The rows are grouped in 4 ways, from coarse to fine. Each group lies inside one group of the grouping before and may be the whole of it. The rows also spread widely along 14 directions, which tell nothing about the answers.
Known rows, each followed by its group in each grouping:
[ -1  17   9  11  -3  -7   8 -15   1   2  14  -3 -15   1  11  -2  -4  19
   7  11   1  -6 -16  -4  19 -11  -7   3  -9  -1  -8   2 -10  24   5   6
   5  -1 -21   5 -10   1  -5  25   3]  loz q_824 Bidef q_235
[ -2  10  -4  20  17 -12 -12   6  -5   7  -1  -9 -28 -16 -26  -8   0  -9
  20 -13  17  -3   3   3  15  -9   1  -8   5   5  20 -21   5   3   8  -6
  -4 -21 -17  12 -16  14  11  15  -1]  loz q_498 tula q_731
[ 13  19 -16  12  11   2  -1  15   7   3   8   3  -8 -17 -20   6  17 -27
   5   4  -6   9  -6 -11   8   5   1  -9 -18  -9   3 -11  11  -9   8  -4
   0 -12  -3   5  12  10   9   0  -8]  loz q_824 dutub q_694
[ 11  15   5   3  20   5   7  11  -5  -1   1   3  -6  -3  -1 -10  -8 -12
 -11   2  -5   0  -6  11   9  -4   8  -8 -17   2   9   8  27   7 -13   5
   1  -8  -5  18   0   7  18  27 -15]  teku q_655 dif q_31
[ -9  -3  -6   6   7  -2  -1  13  -7   1 -15  -4 -17 -18   0  -6   4  -4
   4 -13  15   4  13   0  10 -17  -1   4   0  10   6  -6   2  -1   2  -1
   1 -19  -3  -6   4  -4  -2  10  -2]  loz q_824 Gidot q_438
[ -3  -1 -11   7   7  -8 -10   6  -2  -7   1   6   9  -2 -19  -3   7 -25
   0   1  -4   8   8  -4  -9  -1  -5  12  -2  -2   8  -1  10  -4   1   5
 -11   1  16   1  16   8   5  -2 -10]  teku q_655 degez q_679
[  0  -4  12  -1 -24  -9  -9 -23   9  -2   6  -3  12  14 -19  -4   2   0
  -9   5 -11 -11  -1   1 -14   3  -8   8  11   7  -1  12 -11   7   7   8
 -14  21  22  -1   6   1  -3  11  -1]  teku q_655 ver q_493
[  7  -4   1   3   6  -9  -2  -4   4   1   0 -12  -7   2  -8  -8  -1 -19
   1   0   4  -5  -4   1   6  -1   2   1   1   7   8   0   9  11   0   5
   0   1   1   1   2  10   8  19 -10]  teku q_494 tolu q_24
[ 19 -33  13 -22  -4   4   5   1  -2 -11 -24 -21   0  25   3   2  21   5
  -4  -7   9  -4 -14   4 -17  -6  17  -2  -2   6 -13   4  -1   6   1  10
   9  -1   8  -7  11  -5 -13  12  -4]  loz q_824 Gidot q_481
[ 14  -6   7   8  -7  -2  -6 -12   4 -14  -6  -2  -5   6 -21   1  14 -14
   7   2   0  -8 -12  -1   2   4   1   2   6  -2   4  -4 -11  16  11   2
   2   3   7 -12  10  11  -4  14  -9]  loz q_824 Bidef q_450
[ 24  -6  11  -6  -7  -5  16  -6  15   6  16 -11  -6  21   1   2   6   3
  -7  11 -26  -2 -16   0 -15   4   2  12  -5  -8 -10  15  10  10   9  -6
  -4  19  18  15  17   5  11  14  -8]  loz q_824 dutub q_456
[ 11   8  -3  -6 -21 -16  -8  -3  -6   8   1 -13 -18   4 -20  18   8  11
  14 -12   8 -11  -7  -1  -5   0  -3 -12   6  -3   7 -11  -8  -1  12 -11
  -7  -7   0  -4 -12  -4  -2  -2  -3]  teku q_655 dif q_31
[ -1   1  11   2  -3  -7   5   4  -5  17   5  -6 -15   3  -7  -6  -4   1
 -18   7  -1   2   5   6  -3  -2   0  -3   8   7   5   7  15 -13  -5  -5
  -4  -1   9   2   8   3   7  11 -10]  loz q_498 tula q_731
[ 21 -11 -11   2  13  -4  -8  13  -7 -19  -8   3 -11  17  -5  18  18   2
  33  -4   0  12 -23  -4 -11  -7   3  12 -19 -16   3 -14   1  11   7  -3
   6  -5  -7  11   1  13   1   1 -12]  loz q_824 Bidef q_450
[-19  17 -11  23   5  -5  -3  -2   4  -1  12   3   4 -29 -26 -11  19 -28
  -1   3   2   2  14 -16   9  -6 -10   8   4  -1  -1  -7  -5   0  16  11
 -15 -15   6 -11  18   0  -8  -1   8]  loz q_824 Gidot q_481
[-22  10  25  11  -8 -13   5 -11 -25   7   8  -3 -12   8  -7  -5  -2  30
  -7  10  15  -6  -1   5   1 -13  -5  -2  16  -1  -5   1  -5   2  -4   9
  -8 -10  -8  -7  -8  -4 -20  16   2]  loz q_824 Bidef q_450
[-10  21 -12   6  -2 -26   1  -5   4  19  26 -16  -6  -4   2   1 -11   3
  12   3   6   1  -2 -11   7  -4  -7   3 -15   2  -7  -2   1  -2  -5   4
 -10   3 -12  22 -14   5   0   1   8]  teku q_494 tolu q_24
[ 16  -2  -2  -1  14  -8  -1  14 -10  -3   0  -7 -17   9 -12   9  11   2
  14  -9   1   0 -13   7 -13  -7   6   0  -5 -12  10  -7  19   5   7  -5
  -7 -13   1  14  -3   4  10   8 -11]  teku q_494 tolu q_24
[  9  -1  -4   3  15  -7 -14   7  -3  -6   2  -6   9   8 -38  -1  15 -19
   6  -6  -5   2  -4   5 -23   3   8  -4  -8  -1  11  -8  15  -9   2   5
 -15  -2  12  24   3  14  11   2  -4]  loz q_498 tula q_731
[ -1   9   9   1  -5   5  -3  -4   5   3  -1  -2  -3  -7 -11  -5  11  11
  -8  -6  -1  -4  -2   4  -3 -10   1  -7  -5   8  -2   4  -3  -1   6   7
  -9  -6   2  11  -3  -6  -1  16   7]  loz q_498 tula q_731
[  6   6 -13  -2 -14  -6  -9   1  -3  -6 -11   6  -3 -10  -7   8  -9 -23
  -4  -4  -4  -5   9   2   9   5  -9   0  -2  13  20   1   0   4  -1  -9
   1   4  13 -15   6   2  14   7 -20]  teku q_655 ver q_493
[ -4  -9  -8 -21   0  -7  -8   2  -8   1 -10 -20  -4   9  15   4   8  13
  -4  -2  13   1  -1  -3  -4 -14  -2  -6  -7  18   0  -4   4   8   5  14
  11  -7 -20 -12  -7 -17  -1  14   0]  teku q_655 dif q_31
[ -6 -10  -6   8   8 -24 -10  -5 -10  -7   6 -12  -6  14  -9  -2   0   0
  24  -2   7  -1  -2  -3 -10  -9  -7  20   3   1   9 -11  -2  16   8   4
  -8   2  -3  10  -6   9   4   6  -1]  loz q_498 tula q_731
[-10  10  -2  -3  -8 -27 -11  -6 -20  10  12 -11  -4  23  -2  11 -20  20
   7  11   7   1  -6   5  -7   1  -9  -7  -6  11   9  -6   4  -7 -16   0
   2  15 -16  12 -20  10   4   8  -8]  loz q_824 dutub q_694
[ -5  -2   0  -1   3 -19  -3 -10 -14  -9  12  -9  -4  20   2   5   0  10
   8   9  -4  -5 -11   2 -12  -9 -12  17   3  -2   9   0   8  30  10   9
  -5   5  -6   0  -6  -2   7  17  -7]  teku q_494 tolu q_24
[  2  -7 -10  -1 -13 -21   2  -7   5   1   6 -14   8   3 -12   0   3 -25
   4  -1  -5  -5   8 -11  -8   6  -3  16   1   2  -3   2  -6   0   5  -1
 -12  11  25  -1  18   4  -2  -8  -1]  loz q_824 Bidef q_450
[  5  12  12  -4  -8  -7  18   2  -7  14   6  -6  -4  10   9  -1 -19   4
 -15   8   1   0  -6   7   7   3   8  -8 -17   4 -10  15   8 -13 -29  -1
   1   8   5  18   2   7  -3  12  -9]  loz q_824 dutub q_456
[  4  12 -18 -10  11   4  -3  27 -14   0 -11   1 -10 -10   4  13   4   3
  -6  -8  -4   8   4   8  -4  -9   0 -12 -24   9  15  -4  23 -10  -1  -6
   5 -16  -8   6  -2 -10  19   8 -12]  loz q_824 Gidot q_438
[ -2   7   2   4  -8 -24  -6 -10 -28 -11   0  -5  -7  16 -15   9 -18   7
  15  -6   3 -20  -1  16  -6   0  -8   5   7   4  26  -4   0  21  -3  -8
 -10   5   4   6 -16   6  12  14 -13]  loz q_824 dutub q_694
[  0 -15   4  -2 -14 -10   4  -4  -3  -2 -16  -6  -3   5   5  -4  -7  -5
   4  -8  12  -2   5   0   4  -6   3  12   0  10  -5   6 -13   0 -12  -1
   0   6  15  -3   8   4 -13   4  -5]  loz q_824 Bidef q_450
[ -3 -10   6  11  13 -15  -4   4  -4   9   7 -15 -26  -1 -24  -8  15  -4
   4  -4   5  -2   6   1 -11 -11  -3   7  27  -4  15 -10  19   7  25  -3
 -13 -17   4  -4   4   1   8  13  -4]  teku q_494 tolu q_24

New rows, each followed by its group in each grouping:
[  2   3   7   4 -13  -1  -1  -9   2  -3  -2   6  -3   2   3   1   0   1
   0   5   5   2  -9  -2   9  -5  -4   6  -4   1  -6   9 -11   6  -8   6
   1   6   4  -6   5   6 -12  11  -8]  teku q_494 tolu q_24
[  9 -21  10  -6   5  15 -10   7  18   5  -9  -2  -6  11  -1  -2  33   9
 -11  10   1  24 -15  -8 -12 -13   6  -3  -2   2 -17   2   6 -13   8  16
  12   0  -6  -7  15   4 -13  12  -3]  teku q_494 tolu q_24
[ 20 -21   7 -15  16   4  -9   9 -18 -21  -9   1   5  42  -4  11  15   9
  -2  11 -13  10 -25  15 -34  -3   7   4 -12  -4   9   2  24   8  -2   9
   6   8   3   9   6   8  12  15 -23]  loz q_498 tula q_731
[ -4  32 -22  15  10 -18  -5   9  -3  14  27  -6 -10 -12 -20  11   8 -15
  10  13   0  10  -5 -17   8   6  -7 -12 -17  -9   3 -19  11 -14   6  -2
  -3 -11 -18   7  -3  10   5  -8  -2]  loz q_824 Bidef q_450
[ -3   2 -21  -6   1 -23 -10  -5 -19 -17   7  -8   4  20   8  18   0  -1
  15  14  -4   1 -12  -7  -6  -1 -14  12 -15   3  12  -9   1  25   6   7
   8   8 -15 -10  -4   0   7   4 -12]  loz q_824 Bidef q_450
[ 13   5  -4 -10  -6   3   2  -1  10   1   1  -5   9   8   9   5   4  -2
  -3   6  -5   8 -16  -5   0   1   5  -4 -30   6 -14   7  -3  -5 -11   9
   6  11  -1  13   4   4  -3   6  -2]  loz q_498 tula q_731
[  8  -8  10   3  -4   9  -9   3   3 -11  -7  17  20  12 -28  -3  15 -20
 -20  11 -17  14  -2   5 -24   7   5   3  -4  -2  -2  13   8 -22 -11   7
  -8  16  34   3  29  16  -3   1 -16]  loz q_824 Bidef q_450
[  1   9   3   6  14  -8   3   8  -7   2   7  -2  -5   0  -8  -7  -6  -4
  -1  -3  -2  -2   2   7  -3  -7   3   3  -7  -1   7   3  19   3  -6   2
 -13  -7   3  22  -3   4  11  16  -5]  teku q_655 ver q_493
[  9  -9   8   7  -7 -11   5  -6   3   3  -5  -9  -7   5 -13  -8  -2 -21
   3   0   9  -4  -2  -3   8   5   7   3   5   2  -3   1  -6  -1  -9  -2
   1   5  13  -3  12  16  -9   6  -9]  loz q_824 Bidef q_450
[  6  -1  11   0 -17  -3  -8  -7  -8   3  -8   0 -17   9  -8   8   1   9
  -5   5   7  -1 -10   5   5   1  -4 -11   9   8   7  -2  -7  -3  -1  -4
   9   4  -2 -16  -1   6  -4  11 -15]  loz q_498 tula q_731
[  8  10  -1   0  -3  -6   9  -2   7  14  11 -14 -19  -9   1  -2   2 -10
 -11   8  -4  -5  -3  -6  15   2  -4  -7   0   7   3   0   8   7  11  -4
   5  -4  -5 -10   7  -2  11  15  -7]  loz q_498 tula q_731
[ 13  -6   5 -15   4 -18   4  -5  -6   4  15 -18  -5  33   9   4 -12   6
  -8  14 -16  -4 -15  10 -17   2  -2   6  -5   5  10  11  28  18  -3   1
   2  19  -1  14  -4   6  24  24 -19]  teku q_494 tolu q_24
[  6 -13   9   3   6   1  -9  11  -9  -6 -21   4  -8   3 -20  -4   5  -4
   4 -17  11   2   1  15 -11 -10  11   1   3   2  11   1   9 -10 -11  -1
  -9  -8  16  13   0  10  -1  10 -11]  teku q_494 tolu q_24
[ -8  11   0   4 -30 -21  -6 -10 -17   6   7   0 -13  -3 -21  14  -2   4
  -3  -1  -1 -12   9   2  -5   4 -18   2  22   4  16  -2  -9  -3  11 -14
 -14   1  19 -22   4  -7   1  -6 -10]  loz q_498 tula q_731
[  0  -9   1   8  12  -6  10   8   3   6   0  -9  -9  -7  -1 -15   5 -21
   0   0   8   7   6  -8   6  -8   6  13  -1   0  -8   2   6  -2  -2   4
  -5 -10   9   4  19   7  -5   5  -1]  loz q_498 tula q_731
[  2  16  -9   6  -2  -1  -7  -6   0 -14   9   6  16   1 -16   6  15 -13
   7   7  -5   3 -14 -10  -4   2  -4   4 -21  -7  -7  -1 -10   5   1  13
  -9   2   4   6   7   5  -8  -2   1]  loz q_498 tula q_731
[ -4  -1  -8   9  15   0 -14  13  -5  -4  -5   5  -2  -3 -19   0  17  -3
   7  -3   2  14   2  -1 -12 -11  -1   3  -7  -1   6 -10   8 -11   5   5
  -6  -9  -1  10   5   7   2   3  -2]  loz q_824 dutub q_694
[ -1  21   5  15   8 -10  -7  -9  -7  -3  23   2   4  12 -29   1   7   1
   5  16  -8  -1 -16   1  -9   4  -4  -4  -6 -10   4  -6   8   4   3   9
 -10   4  -6  17  -4  15   4  12  -3]  loz q_824 dutub q_694
[ -2   6 -21   9   1 -27  -7   0   4  12  20  -9  -8   5   0   5 -10 -21
  10  19  -4  14   0 -17   8   8 -12   9 -11   5   5  -8   5  -6  -3  -5
   8  16  -7   1   6  20  10  -4 -13]  loz q_824 Bidef q_450
[-13   1  -1 -10   4  -9   5   0 -10   3   7 -20   9   8   2   1  22   8
  -8  10  11   5  -5 -13 -10  -9   3  -5 -10   1 -20  -4   2  -3   3  23
  -2 -12 -12  -5   4 -14 -19   1  12]  loz q_824 Bidef q_450
[-13  13 -21  -2   0 -14 -11   3 -17  -6   4   3   9  -1   0   8  -8 -13
  -8  11  -7   5   8  -1  -1   1 -15   3 -14  14  18  -1  11   1  -5   4
   3   5  -2  -9   3  -1  14   4 -15]  loz q_824 Bidef q_450
[ 15 -12   4  -4   4  10 -15   0  17   0 -13   1  -1   8  -1  -8   1 -11
 -13   9  -4  11  -9   3   5   0   3  -8  -9  19   5   5   8  -2  -7   9
  18  15  -6   1   5  15  11  27 -16]  teku q_655 ver q_493
[  1  -4   5   8  -3   3  -8 -17  14  -9  -5   7  11   6   2 -15  -9 -15
  -6  14  -5   3  -6   0  13   0  -4  10  -9  17   0  11  -9  14 -11  15
  12  25   0   0   9  19   2  27 -10]  loz q_824 dutub q_694
[ -4  14  -3   1   7  -7  -1   6 -20  -4   6   1  -5   4  -4   7   1   6
  -2   6  -4   1  -5   5  -6  -5  -6  -1  -9   0  11  -1  13   6   1   3
  -5  -8  -5   3  -3  -3  10  10  -9]  loz q_498 tula q_731
[  2 -12  -1   7   0  11  -9  16  11   7 -27   9 -14 -20  -4 -11   2 -17
  -7 -11  12  19  14   1  13 -10   5   0  -3  18   3   2  -2 -26 -12  -5
   7  -6  11  -3  15  11  -4   5  -9]  loz q_498 tula q_731
[  2   6  -4   2  -9   2   1   3   6   2  -5   2   5 -10  -6  -1   8 -15
  -8   0   1   7   3  -7   4   0   3  -2 -14   4 -10   5  -6 -15  -8   4
  -2  -1  13   0  15   2 -10  -1  -2]  loz q_824 Bidef q_450
[ 24  15 -17  -7 -14 -15   1   3   7   9   9 -12 -15  -2  -7  18  -2 -11
  14  -9  -9  -9  -7  -6   3   8  -4  -5 -13  -3   8  -4   3   3   9 -18
  -4   3   5   9  -4   0  17  -3  -9]  teku q_655 dif q_31
[-11  24   4  10  -2 -14  -5   5 -26   3  10  16   2   7 -14   6 -19  -6
  -8  14   5   9  -1  10   0   6  -5  -6  -8  -3  11   5  15 -20 -34   1
  -9   5   5   8  -3  18  -2   0 -22]  teku q_494 tolu q_24
[-10 -25  11  -5  14  -8  -8   2  -6   8 -10 -14 -13  22  19 -13  -3  23
   5   6  25  16  -5   0   0 -22   4   5   1  15  -7  -2   5   1 -13  18
  16   0 -27   4 -10   7 -12  23  -2]  teku q_655 dif q_31
[ -3  -5   1   1  -1 -10  -7   1 -11   5  -9 -11 -17   0  -8  -2  -3  -2
  -4  -2  10  -4   7   6   4  -4  -3  -6  13  15  17  -7   7   2   3  -3
   6  -5  -5 -12  -2   3   8  18 -11]  loz q_824 dutub q_694
[ -4  11  15  16  -3  -2  -2 -15   0  -2   3   3   6   2 -20 -14  -2 -15
  -7  13   8  -2  -7   0  13   4   3  -8  -2   4  -5   3  -8  -1 -15  13
   0   6   0   1   4  19 -13  17  -5]  loz q_824 Bidef q_450
[-11  -4 -15   5   0 -19 -16   4  -2   7  17  -3  -6  11  -7  12  16  12
  13  11  -5  20  -2 -15 -20  -9 -16  18  -1  -4  -1 -11   1  -9  17   2
  -6   6  -4   2   5   2  -1 -12   1]  loz q_498 tula q_731
[ -5  -1  -2 -12  -7 -13 -11  -9 -11  -2   6 -16   0  18  -5  10  12  20
  -1   5  -2  -5  -8   0 -18  -6  -8  -3   0   8   5  -5   0  11  15  10
  -3   2  -9  -4  -9 -11   3  10   2]  loz q_498 tula q_731
[  4  -5  -6   6   1  -3  -1   0  16   4  -4  -7   1 -11  -7 -11   8 -38
  -1   3  14   9   0 -14  16   2   6   1  -6   5 -10   0  -4  -8  -9  10
   4  -1   6  -8  17  14 -13   2  -5]  teku q_494 tolu q_24
[  8 -16   1   8  13 -11  -6   7  -7  -6 -13  -7 -12   9 -10  -5  -2 -11
  24 -11  18   4  -5   4   0  -7  10   9  -4   0   5  -8  -1   1 -11  -1
  -1  -5   1  16  -2  20  -3   6  -8]  loz q_498 tula q_731
[  6 -13   0  -9   4 -10   4   9  -2   6  -5 -15   1  10  -2  -7  -8 -12
 -11  -5  -4   1   9   9 -13  -1   7   4  -5  13   6   9  19  -9 -12  -2
  -4   8  17  17  10   4  13  11  -9]  loz q_824 dutub q_456
[ -5   7   2  -8  -5  -4 -10 -10  -9  -6  -4 -15   9   4 -20   0  14   2
 -10  -2   5 -12  -3   4  -8  -2   2 -18  -2  13   5  -5  -2   5   7  15
  -3  -7  -6  -6  -7 -10  -2  15   4]  loz q_824 Bidef q_450
[  1  24  -8   1   2   3  -8  -2   1   2   4   3  -4  -8   0   1  -6  -1
 -14  10 -12  -1  -3   5  12  -1  -9 -14 -16  17  17   1  12   9   2   3
  10   4 -16   2  -7   1  24  28 -11]  loz q_824 dutub q_694
[  6   7  -1   1 -13 -10   2   0  -3   7  15   4 -11   9  -3  14   6   9
  -4  11 -18   6  -6  -3 -12   0 -12  10  -1  -7   2   5   5  -2  11 -10
  -7   8  13   0  11  -1   8  -2 -10]  loz q_498 tula q_731
[ -3  12  -8   4  21   0  -8  11  -5  -3   8   7  -4   0   0   2   6   2
  -2   9  -9  13  -7   3  -5 -12  -7   3 -17   0  11   0  24   6   2   9
  -1  -6 -13  12  -2   3  16  18 -10]  teku q_494 tolu q_24
[ 14  -5  11   2 -16  -5   6  -2   6   8   2  -3 -17   6  -6   7  12   2
   3   1   3   2 -12  -5  -2  -1   1   5   7 -12 -11   4  -5  -3   4  -7
  -4   0  14  -7  12   5 -14   0  -8]  teku q_494 tolu q_24
[ -5  -4  -6 -10  -3  -9 -20   0  -1   8   1 -14   6  13 -15   4  10   4
  -6   5   4  10  -2  -2 -17   0   0 -13  -7  16   2  -7   5 -20  -2  11
   1   7  -7   5  -5   3   0   1   0]  loz q_498 tula q_731
[-19  14 -16  -7  -3 -22  -1  12 -40   1   0   3  -5   7  19  16 -25   7
  -7  11   7   7  10   6   3  -4 -14   1 -11  13  19   0  15  -4 -22  -4
   8   0 -10 -11  -5  -5   9   2 -22]  loz q_824 dutub q_694
[ 18   2  16   9   9   0  -1   6  11  15   4  -6  -7  13 -24  -8   1  -8
  -2   7   2  11 -15   5  -2   8  19 -19 -12  -2  -8   0  14 -27 -20   0
   1   6   0  31  -1  30   0  11  -8]  loz q_824 Bidef q_450
[ -2  18  -6   7  -5 -17   3  -2  -5   9  12 -10  -8  -4 -11   4  -2  -3
  12  -2   9  -5  -3  -6   7   0  -1  -5  -8  -3  -2  -8  -4  -4  -2  -3
  -8  -5  -4   9  -5   5  -4   0   2]  loz q_824 dutub q_694
[ 16  22  -1   0 -22 -13   6 -16  -2  -6  18   4   5  13  -8  15  -6  -7
   7   9 -13 -12 -18  -3   1  12  -7   4 -13 -12  -2   7  -9  15  -4  -3
  -9  16  12   4   2   7   0   1 -12]  teku q_655 dif q_31
[  3   5  11   6 -18  -1 -10 -10   0   2   5  12 -10  14  -8  10   4  15
 -11  22 -10   9 -14   1  -2   3 -12  -4   5   2   2   4  -4  -4   2  -2
  10  17  -1 -15   6  10  -2  12 -17]  loz q_824 Bidef q_450
[  6  16 -14  -7  13  -1   2  11  -6  -5  -1 -12   7 -15 -14   1  12 -34
 -12  -4   1  -6   0  -1   3   3   7 -16 -17   3  10  -2  21   3   1  10
  -5 -19   1  -2   6  -6  12   9  -8]  teku q_494 tolu q_24
[  3  -4  -2   3  -1 -12 -13  -7  12  15   8 -20 -18   5 -15   0  15   2
   2  10   2   3  -6 -11   1  -1  -5 -10   9  10   3 -14   0   0  21   2
  10   1 -18  -9  -3   6   4  13   0]  loz q_824 Bidef q_450
[-13  23  -7   7 -14  -9 -13  -9   1   9   9  -1  -7 -17 -17   4   5  -2
  -6   1   3  -4   5  -5   8  -3 -15 -10   4  11  10  -4  -5  -1  11   4
  -8  -5  -5 -12  -6  -6   1   8   0]  teku q_494 tolu q_24
[-15  -8  -7   4   6 -13 -15  19 -25   0 -10   6  -8   2 -12   6   3   0
   4  -2  16  15  13   1 -12 -11  -6   6   8   2  13  -9  11 -19  -7   0
  -6 -12   3  -8   3   3  -4  -7 -14]  teku q_655 ver q_493
[  2  28 -13  -6  -7  -1   2  -3  -8 -18   4  12  25  -6  -2   8  -6 -17
  -9  -2 -17  -9  -3   7  -4   2  -5   5 -30   1   7  17   6  13 -12   9
 -16   5  18  13   4  -7  11   8  -9]  teku q_494 tolu q_24
[-11   9  -1   8 -11  -3 -11   4  -3  11   5  14  -4  -1  -3   6   5  -1
 -11  21   7  23   0 -12   6  -1 -11  -3   0   1  -7  -1  -2 -25 -10   5
   6   3  -4 -19  12   7 -16  -6 -12]  teku q_655 ver q_493
[-14   2 -10   9  -6 -10   0   1 -17  -7   0   9 -16  -1  20  13   6   7
   9  17  11  13  -4 -16  15 -12 -17  17  -1  -4  -3  -7 -12  12   5   3
  14  -7 -15 -35  11  -4 -16   0 -12]  loz q_824 Bidef q_450
[ 21 -16   5  -3   0 -10   5  -5   5  -4  -5 -21  -8  10 -19  -4  10 -23
   4  -6  -3 -14  -6   2  -6   5   9   2   8   1   6  -2   4  16  12  -4
  -3   0  15  -2  12   7   8  14  -9]  loz q_824 Bidef q_450
[ 22 -20  16   6   3   9 -13 -11  16 -10 -12  -6  -7  14 -28  -8  21 -12
   1   3  -2  -3 -17   4  -4   2   8  -5  11   4   6  -5  -3  12  15   7
   9   8   2  -5   9  19   3  27 -10]  loz q_824 dutub q_694
[ 17 -10  14   2  -4   1 -11 -13   5 -16   3   7   9  33 -20   5  13  10
   6  11 -17   2 -26   6 -24   1   0   9  -6  -8  -2   6  -4  11   4   8
  -2  24  10  16   6  18   0  17  -9]  loz q_824 dutub q_456
[ -6  -4  23  18  -4 -10  -6 -12  -8   3  -2   1 -12   3 -30 -16  -4 -10
  -5   3  15  -8   4   8   7  -1  -1  -2  29   1  11  -1   0   1  -4   3
  -8  -1   9 -10   4  17  -7  18 -13]  teku q_655 degez q_679
[ 21 -12  -2   3   5  -3  -2   0   3 -15 -15  -2  -2   6  -8  -3  -2 -30
   9  -3   1  -3  -8   3   7   5   8   6 -10   4   9   0   0  13  -7  -2
   8   7  10   1  11  19   6  13 -18]  loz q_824 Bidef q_450
[ 14  -2 -11 -23   3   5   0  13   6   0 -10 -14   9   1  -2   3  11  -5
 -16 -12 -14  -3   2   7 -19  -4   8  -9 -22  15   4   8  18  -5   4   3
  -3   0  11  17   6 -13  19  13  -1]  loz q_824 dutub q_456
[ 13  11  16   4 -26   8   8  -4   5   8   1  10 -15  -3  -8   9  13   3
 -19  12  -5   2 -12  -4   9   6  -2 -12   4  -6 -11   8  -8 -12   2  -8
   5   1  12 -22  19   1 -13   5 -13]  loz q_824 Bidef q_450
[-10  -2   5  -2 -18   0 -10  -6  -3   3 -16   6   7  -2   2  -9 -16 -16
 -26   9   8   7  12   6  12   3  -4  -6  -1  30   5  13  -6 -17 -27   7
  10  16  11 -16  11   9  -4  11 -16]  loz q_498 tula q_731
